The rows of a group lie close to one hidden flat surface of 12 dimensions, which may be shifted away from zero. Surfaces can cross.
In the rows, 128 means zero.
Some rows, each with its group after it:
[155 118 100 166 124 121 106 113 126  99 151 109 153 116 160 194 164 123] => (1)
[164 126 107 124 160 139 122 126 130 106 134 175 105 139 142  80 185 160] => (3)
[163  61 173 172 127 109  98 151  85  65 163 106 153 108 155 150 115 148] => (3)
[153 137 136 146 112 146 119 174  49  81 172 107 159 144 120 147 163  96] => (3)
[131 111  73 124 167  92  90 204 143 148 138 188  62 106 142  83 165 106] => (2)
[122 135 111 164 151  80 178  86  79  61 125 133 152 115 145 158 119 140] => (2)
[162 121 138 110 117 143 119 152 155 165  86 130 155 142 163 178 113 236] => (2)
[131 148 103 132 118 130 118 168 127 116 171 131 129 140 104 121 170 176] => (4)
[176  91 146  84 143 139 143 129 109  52 126 117 120  97 157 172 173 134] => (4)
[ 96 123 125 107 164 109  90 153 123 142 167 131 115 145 131 110 133 175] => (0)
[ 93 130 113 151 122  74 113 127 148 128 141 105 110 101 165 137 123  61] => (0)
[ 88 163 137  86 110  95 180 154 107 152 136 146 103 121 111 143 135 177] => (2)
[137 141 108 125 127  85 170 155  64 100 150 173 105 120 148 190 168 140] => (2)
[ 89 111 102 141 171  75  92 158 134 172  84 133 160  90 148  89 105 115] => (2)
[151 126 159 136 134 149 163  70 132 106 112 136 138 173 139 134 119  96] => (3)
[184 100  95 140 129 141  81 125 100  81 143 128 142 134 170 136 150  76] => (3)
[ 75 121  98  94 147 144 103  98 117  64 140 103 100 105 122 103  91 151] => (1)
[130 108 170 137 130 143 134 162 143  67 150 146 151 177 122  93 190 128] => (3)
[148 113 109 102 168  95 134 127 111 121 102 129 148  93 130 106 100 195] => (1)
[108 154 146 109 133 110 157 110 142 108 151  59 183 136  96 165 137 112] => (2)
[184  95 111 150 197  84 123  68 106 121 145 173  84 132 192 163 100 205] => (0)
[130 125 129 178 106  88 175 141 130 121 117 154 169 133 110 154 130 149] => (4)
[133 108 129 117 113 143 117  87 124 119 105 131 184 120 119  95 142  93] => (3)
[121 155 154 141 123 144 135 147 105 213  96 133 157 120 121 163 147 104] => (2)
[136 130 117 131 109 104 161 125 182 129 149 104 142 160  90 198  91 141] => (1)
[173  98 131 140 144 155 113 151  85  46 141 136 190 165 139 119 178 134] => (3)
[134 135 162 102 128 117 164 120 138 105 138 114 131 103 124 146 191 137] => (4)
[134 120 133 121 158 102 143 114  96 156 108 131 134  85 145 183 135 114] => (2)
[145 133 103 111 198 141 109 174  61 101 114 126 129 106 134  83 137 140] => (3)
[118  62 176  88 114 124 125 192 102  93 143 142 117 101  83  81 127 125] => (1)
[105 145 120 135 147  95 135 136 115 131 140  95 112  50 109 116 151 122] => (0)
[122 132 113 139 122 167 131 102 139 160 110 156  53  97 111 128  94 141] => (4)
[222 142 137 156 116 151 157 128  79 110 134 125 176 147 110 143 151 159] => (4)
[ 83 142 132 115 112 113 122 100 117 130 122  82 176 127 135 136 102  86] => (0)
[131 113 184 148 103 160  96 158 108 155 116 115 116 106 151 106 132  70] => (0)
[150 130 134 114 131 138 156  69 132  97 119 101  92  67 136 144 148  99] => (4)
[136 127  90 155  88 115 145 150 104  89 141 158 113 102 109 120 136 144] => (4)
[129 150 148 132 150 111 184 100  86 117 134 132 163 169 107 148 110 151] => (0)
[153  89 128 137 183 100 103 151 105  60 126  96 150 108 161 113 122 107] => (3)
[ 79 149 131 107  73  75 151  84 150 129 138 118 138  98 140 108 151 117] => (4)
[199  96 149 120 177 199 115  84 114  83 119 102 143 135 128 156 128 160] => (4)
[172 120 124 160 150 130 133 103 106  99 112  99 181  88 128 142 139 140] => (0)
[160 136  78  84 154 121 107 131  91 104 149  93 120 146 141 151  88  67] => (3)
[152 145 141 140 127 144 140  82  92 107 175 151 130 172 129 134 164 153] => (0)
[140 147 116 120 103 172 107 149 119  95 155  83 143 176 126 160 126  73] => (4)
[106 147 127 134 132 185 116 117 118  98 114 110 148 215 138 120  70  91] => (1)
[130 122 128 157 130 163 102 156 118 114  89 153 133 205 192 132 103  54] => (3)
[189 119 108 130 138 114 130  89 138  71 125  95 158 119 137  74 145  59] => (3)
[130 150  64 130  59 115  78  62 134 150 144 135 138 118 194 155 137 170] => (0)
[113 154 116 147 152 117 154 185  75 155 103 128 127  94 125 177 118 126] => (1)
[129 105 152 143 133 121 126  99  97 156 118 173 122  62 149 134 196 145] => (2)
[147 133 205 161 145 150 122 115 102 160 154 120 130 135 138 123 168 124] => (0)
[ 85 113 146 107 154 142 114 133 138 151 156 109  81 104  81 158  94 149] => (1)
[ 71 130 117 180 106 118 111 188 176 119 150 140  84 153 107  91 118  70] => (1)
[130 106 152 165  85 116 104 187 126 144 114 145 108 134 180 107 115  58] => (0)
[176 134 114 161 112 145 155  89 134 103 101 147 169 164 126 123 119 147] => (0)
[ 92 155 117 132 172 121 146 149 135 108 131 163 119 173 158 156 195  99] => (3)
[ 52  91 128 130  92 149  88 106 179  95 152 165 119 159 132 120 148 152] => (4)
[ 91 139 165 109  90 131 147 166  87 167 117 159 140 140 132 155 147 133] => (2)
[118 167 106 110  99 177 136  98 148 121 119 121 127 193 122 128  89 154] => (1)
[146 117 130  99 137 153 112 151  88 101 159 143 130 141 106 113 162 158] => (3)
[120 106 120 118 209  97 143  64 132 126 110 118  82  56 128 138 113  79] => (2)
[200 152 116  85 138 122 167 135 121 118 150  90 135 154 108 195 130 103] => (2)
[134  94 143 187 201 127 104 152  95 142  88 128 125 104 150 119  79  82] => (1)
[124 132 128 163 119 149 116 166 120 180  72 157 146 165 155 134 100  94] => (2)
[117 106 164 113 173 119 159  62  65  91 112  87 144  67 123 151  93  98] => (1)
[121 121 105 187 186 141 131 121 116  73 152 113 102 147 104 169  75 123] => (1)
[ 86 126 193  90  77 139 176 130 138 151 111 165 105 147 130 171 144 121] => (4)
[119 122 115 126 102 104 131 204 100 118  93 147 144 100 144 102 132 122] => (1)
[150 144 124 176 120 137 180 118 134  90 147 159  87 179 121 172 129  72] => (0)
[121 128 113 138 126 168 121 105 133 144 112 124  98 139 129 173  74 107] => (4)
[184 108 102 145 141 144 133 157 122  93 129 159  82  94 136 158 166 161] => (4)
[126  98 131  97 109 104 107 164 156 155  97 143 136 127 168 137 120 137] => (2)
[150 131 150 143 151 146 116  63 105 120 176 135 140 177 150 152 157 154] => (0)
[134 173 116  90  87 173 177 135  94 129  97 150 113 138  98 115 112 189] => (1)

New rows. What belongs after each?
[ 97 134 103 147 128 127 116  70 151 158 147 169  80 100 128 143 140 198] => (4)
[235 143 108 106 142 149 171 110 124 115 125 140  84 141 118 134 115 175] => (2)
[138  97 107 139  68 154 106  93  95  75 146 169 141 149 146 129 118 156] => (4)
[175  92 162 113 141 172 107 146  72 167  92 169 114 134 149 124  68 210] => (0)
[122 157 123 138 129 133 140 145 152 102 147  85 172 173  98 135 131 110] => (2)
[129 119 141  96 135  71 145  93 151 164 112 103 139  68 141 143 144  77] => (2)
[110 145 162 126 154 126 161 113 102 136 132 113 155 169 109 160 100 127] => (0)
[174 121  87 151  72 106 122  93  64  87 127 159 135  76 175  90 147 138] => (0)
[152  93 125 119 146  86 132 102  87  81  98 118 202 110 156 125  98 173] => (2)
[131 131 113 130  99 131  88 135 141 176 118 150 135 114 148  80 136 192] => (0)
[145 148 126 152 184 177 128 129 114 136 136 117 125 134  88 140 145 148] => (2)
[126 134 131 131 127 132 109  88  95 125 137  77 148  63 138 149 145 116] => (0)
[ 68 150 128  85  99 204 113 142 103 103 158 110  92 155  94 161 115 138] => (1)
[124 124 139 137 109 124 104  74 135 170 117 133 131 148 184 131  92 123] => (0)
[139 122 139 146 152 164 125  78 163 143 100 109  95  98 123 121 104 104] => (0)
[147 123 106 168 152  86 132  98 112  82 103 112 209 114 137  74 108 153] => (2)
[123 153  76  97  88 140 126  43  93 135 122 123 144 107 141 166  93 178] => (0)
[131 177 138 168  78 132 160  50 133 128 167 112 163 130 105 122 181 133] => (4)
[135 115 107 155 130 145  93  87 184 124 118 103 133 134 155 152 117  97] => (0)
[160 127 154 113  94 114 198  62  95 125  77 167 117 110 163 136  86 175] => (2)
[157 161 149 139 120 143 170  89 122 145 127 109 153 117 101 130 146 158] => (2)
[152  69 106 221 166  94 103 156 152 110 125 142  90  67 138 145 112 104] => (1)
[164 122 102 133 171 117 136 138  72  89 117 125 155 112 139 144 121 176] => (1)
[ 70 126 139 134 119 113 119 146 154 168  87 139 141 122 134  83 105 109] => (2)
[115 125 125 164  95 128 172 105 108 111 124 170 104 107 109 171 121 138] => (4)
[132 177  92 146 118 162 110 153 126 162 101 132 145 173 164 145 124 145] => (1)
[120 161  94 130 130 151 105 112 111 138 132 136 106  93 149 118 166 177] => (1)
[ 97 121 142  92  96 113 138 179  87 100 148 156 145 155 126 124 150 151] => (2)
[ 91  97  85 182 118 103 115 160 134  69 164 175 150 144 107 159 149 193] => (4)
[146 135 126 102 115 140 145 122 111  78 145 103 109 113 144 190 161  95] => (4)
[128 147 163 121 148 164 159 100 125 143 120 101 130 133 107 194 125 158] => (2)
[113 122 109 111  82 154  82 172 100 114 161 139 134 210 164 183 103 122] => (0)
[125 133 127 113  60 127 109 129  72 159 143 188  79 144 179 111 107 152] => (0)
[148 107 159 104  94 141 150 129  85  99 148 164 116 137 151 190 185 118] => (2)
[121 127  92  83 126 168 109 124  92  94 156 150 109 172 114 145  98 177] => (0)
[173 122 130 131 130 135 133 123 148 202  65 159  94 118 176 172 106  85] => (2)
[105 105 151 155 140 185 125 116 134 137  66 180  89 152 166 144  77 169] => (2)
[141 168 108 166 167 173 112  92 128 136 149 117 134 190 136 165 119 155] => (1)
[135 114 155  57 158 145 154 100 100  72 145  76 140 144  84 147  91 101] => (2)
[125 146 153 118 104 134 138  35 106 190 100 135 140 134 160 142  74 155] => (0)
[127  90 133 151  79 132 135  62 148  86 120 183 115 100 151 106 157 152] => (4)
[175 152 135 194 124 167 156 182 138 113 155 134 155 172  73 140 187 141] => (4)
[128 109 114 168 179  63 116 117 188 138 126 151 115 149 167 101 114 136] => (0)
[108 155  96 153 100  85 142  91 142 121 138 120 133 113 150 136 133  96] => (0)
[148 138 132 100 101 131 156 172 104  79 124  80 143 127 121 139 124  65] => (4)
[ 87 146 134 127 170 118 133 125 149 191  96  90 137 107 114 152  98  79] => (2)
[146  93 125  86 191 147 104 134 131 103 119  92 137 145 121 152  82  88] => (2)
[172 142  79 152  96 114 168 102 101  91 120 170 145 147 132 144 120 166] => (0)
[ 98 130 134 158 140 149 113 173 103 194  99 191  94 118 143 135 154 117] => (2)
[ 66 129 154 121  94  96 159  85 137 130 129 137 155 129 119 146 126 144] => (4)
[136 124 118 135  95 127 137 143 130  90 163 172 101 122 135 157 201 164] => (4)
[121 107 157 110 101 162 165  90 160 150 109 125  68  90  72 158  60 137] => (1)
[119 133 115 102 173  82 154 106 163 108 133  71 131 114 129 197 105 106] => (2)
[121 111 115 138  46 172 102 151 170 147 112 132  92 101 137 190 125 104] => (1)
[134 144 108 121 180  80 150  89 122 110 142 101 106  77 144 150 155  86] => (3)
[133 103  95 138 188 120 112 157  79 102 143 176  80 114 135 129 155  65] => (2)
[122 135 103 129 150  65 137 174  62 140 139 134 171 103 147 204 167 110] => (2)
[130 116 104 165 144 156 118 113 150 148  95 115  95 113 132 200  57 122] => (1)
[171 121 144 136  92 159 133 117 150 138  95 148 128 160 148 107 119 103] => (2)
[ 65 114 119 157 115 101  98 174 167 110 114 132 176 157 157 109 129 147] => (2)
[105 119 151 104 178 150 108  59 120 113 149 105 138 157 121 110 110 123] => (0)
[149 147 102 108 177  78 127 157  96 186 108  83 201  96 109 143 110 140] => (2)
[189 144 132 175 132 196 125  74 151 135 130 114 124 155 134 165 148 115] => (4)
[133 158 121 174 100 141 144  85 179 156 128 122 108 136 124 156 124 110] => (1)
[133 153 135 125 134 142 137 147 131 148 155 143 122 171  96 103 145 171] => (1)
[203 121 112  67 152 109 128 134 172 150 153 111  88  94 116 144 173 146] => (2)
[139 115 184 108 131 182 125  79  72 164 120 172  52 134 144  97  84 135] => (0)
[127 101 142  65 119 108 123 157 127 143 108 122 139 139 142 144  99  81] => (2)
[163 168 115 169 176 160 165 104  89 106 122 100 155 163 104 182  97 122] => (2)
